The rows come from 4 hidden closed curves, with some noise, and rows from the same curve form a group. Each curve winds through 4 dimensions. The rows are also pushed far along 3 directions, which tell nothing about the answers.
In the rows, zero is written as 128.
Some rows, each with its group after it:
[ 18 152  63  19 121  91  81 155 173 125 174 128 110 122]
k_353
[126 146 130 127 150 138 135 141 127 124 124 142 166 116]
k_353
[138  76 155 128 153 138 146  77 111 134 146 124 106 134]
k_532
[125 204 122 142  16 103  32 209 131  64  78 189 133  94]
k_949
[127  79 101  79 165 120 160  61 156 160 152  97  84 150]
k_532
[103 113 130 118 125 133 124 119  95 117 152 145 115 137]
k_161
[160 129 107 123 137 124 139 120 115 139 135 113 126 133]
k_353
[104 110 124 112 107 115 114 121  98 126 143 152 107 134]
k_949
[ 88 131  77  39 110  71  82 123 144 126 187  98  83 119]
k_353
[151 144 165 166  67  98  95 155  79  82 137 128 109 108]
k_161
[157  64 159 138 181 140 151  69 113 151 171  80 105 130]
k_161
[187  56 150 127 104  84 119  50 106 131 167  72  25 135]
k_353
[134 108 133 117 112 117 136  98  87 106 153 133  91 138]
k_161
[150  46 138 155 231 202 218  39 106 185 154  76 102 192]
k_353
[148 112 128 142 149 141 129 123 126 155 121 130 144 131]
k_532
[215  88 157 151 136 108 183  50 110 112 151  56  64 134]
k_532
[147 153 145 138  93 105 108 148 150 106  97 140 137  98]
k_949
[122 118 124 128 116 134 118 128 133 140 107 152 125 139]
k_532
[122 108 140 119 182 155 162  94 101 123 169 109 127 135]
k_161
[193 143 172 215 175 202 165 131 117 116  99 112 174 130]
k_949
[120 140 112 121 152 153 136 130 150 128 133 109 133 137]
k_949
[219 142 165 199  29  87  85 143  92  79 103 110  78 106]
k_353
[186 146 190 226 164 185 176 139  75  97 121 107 174 122]
k_532
[137 132 160 153 136 146 132 135  91 100 139 142 147 117]
k_161
[135 138 119 149 112 147 130 138 128 124 103 134 126 146]
k_949
[ 74  98 124 105 204 175 138 115 148 170 148 132 160 142]
k_161
[109 110 103 125 166 187 145 110 135 160 117 138 130 170]
k_949
[173 123 172 205 120 169 135 131  69 108 110 145 138 139]
k_949
[101 113 131  92 147 111 117 119 127 132 170 119 122 114]
k_532
[115 128 136 148 116 144 124 139  95 118 130 148 128 142]
k_161
[194  67 128 125 118  91 149  48  92 138 179  52  30 153]
k_353
[224 128 189 176  83  67 131 108  71  68 162  62  84  86]
k_532
[ 44 144 101  80 126 125 101 151 159 118 149 131 120 130]
k_353
[101  96 128  88 118 107 113 102 131 127 143 146  97 127]
k_532
[115 126 127 111 179 152 155 112 126 128 161 107 141 130]
k_161
[121 120 127 120 123 117 105 132 153 144 129 118 121 119]
k_161
[118  90  94  66 137 100 135  76 163 154 146 112  80 140]
k_532
[149 158 155 164 122 160  98 160 127  94 104 149 162 107]
k_949
[154  99 153 136 144 144 119  99 120 125 136 131 123 118]
k_949
[117 154 133 128 130 130 112 149 123 107 145 114 138 114]
k_353

New rows. What belongs after each?
[134 189 143 145 100 122 122 175 144  76  90 150 163  96]
k_532
[118 118 113  94  64  68  78 130 128 127 137 138  84 116]
k_532
[215  86 183 162  52  51 111  82  82  97 134 109  54  99]
k_949
[100 109 144 130 142 149 134 115 139 130 121 135 120 136]
k_353
[128 105 121 116 137 120 113 117 127 158 139 129 124 128]
k_532
[146 144 171 158 101 128 124 137 109  75 111 148 131 106]
k_532
[151 137 172 168 132 138 128 142 111 106 122 142 159 104]
k_949
[174 164 151 185  93 162  90 162 127  96  72 160 150 115]
k_949
[ 98 145 143 116 112 124 101 154 139 102 112 173 154 102]
k_532
[ 47  94  79  57 162 133 143 108 160 178 139 155 121 161]
k_949
[130 177 122 142 107 143 107 170 149 103 100 136 149 118]
k_949
[133 126 149 155 100 137 112 135 135 118  92 157 123 129]
k_353
[143 160 125 141 132 136 125 154 113 110 136 119 153 122]
k_353
[165 120 145 134 110 111 111 110 143 116 114 121 110 108]
k_949
[116 163 114 112  83 100 116 151 108  83 137 136 112 124]
k_161
[149 125 156 134 109 110 103 125 118 100 138 134 120  99]
k_949
[155 133 144 133  93 114  83 130 130  98 120 140 114 102]
k_949
[161 152 142 159 113 137 118 143 116  95 125 111 126 121]
k_949
[162 145 134 143  18  73  64 148 101  81 111 147  74 113]
k_949
[168 119 136 146  67 102  92 116 102 103 126 121  72 129]
k_949
[175 101 151 158 136 130 129 109 106 148 131 115 126 127]
k_532
[144 117 126 114 114 103 104 122 146 139 115 141 124 109]
k_532
[124 124 136 116 149 118 143 119 125 121 149 117 134 119]
k_353
[149 137 117 107 110  97 127 121 157 123 116 119 115 115]
k_532
[142 106 123 109 155 126 142  87 140 130 165  73  92 135]
k_949
[118 141 129 136 150 160 158 129 100 106 142 129 142 143]
k_161
[251 143 185 208  44  91  94 139  90  84  82 137 119  84]
k_353
[ 74  69 102  90 207 165 183  78 138 191 149 130 125 176]
k_949
[127 121 154 166 128 159 127 130 124 115 121 119 118 140]
k_353
[156 115 123 108 131 108 106 109 120 130 163 103 104 118]
k_353
[116 115 129 149 147 168 160 118 128 144 109 138 132 159]
k_353
[109 164 147 145  85 118  97 166 127  84 125 128 127 104]
k_353
[ 67 135 116  93 141 133 118 147 135 132 136 164 158 124]
k_949
[217 162 173 232  62 150 107 160  98  85  62 147 136 118]
k_949
[148 124 128 139 118 117 110 137 126 144 119 136 137 119]
k_532
[129 138 104 120 175 163 154 130 121 147 135 129 161 145]
k_353
[ 88 115 118 112 149 134 154 122 116 142 145 136 129 147]
k_949
[194 131 161 212 166 194 174 130 103 141  94 119 169 145]
k_532
[109 133 149 144 162 174 164 128 115 108 128 139 150 138]
k_532
[170 124 133 101  37  35  67 112 148  95 130 110  55  86]
k_949
[ 62 103 103  58 130  89 131  98 151 132 170 110  79 133]
k_353
[112 117 142 112 131 123 117 118 133 115 131 149 133 111]
k_532
[ 95 110 103  69 150 123 105 103 151 131 170 114 103 128]
k_949
[149 125 129 152 106 152 110 127 112 118 113 144 114 143]
k_949
[ 93 160 122 108  94 102 115 154 123  87 141 135 117 116]
k_532
[184 146 173 229 171 227 158 146  81 111 102 132 180 145]
k_949
[171 173 152 181 128 158 116 172 106 100 109 135 178 108]
k_353
[ 98  82 111  48 130  71 100  84 145 145 182 115  78 114]
k_532
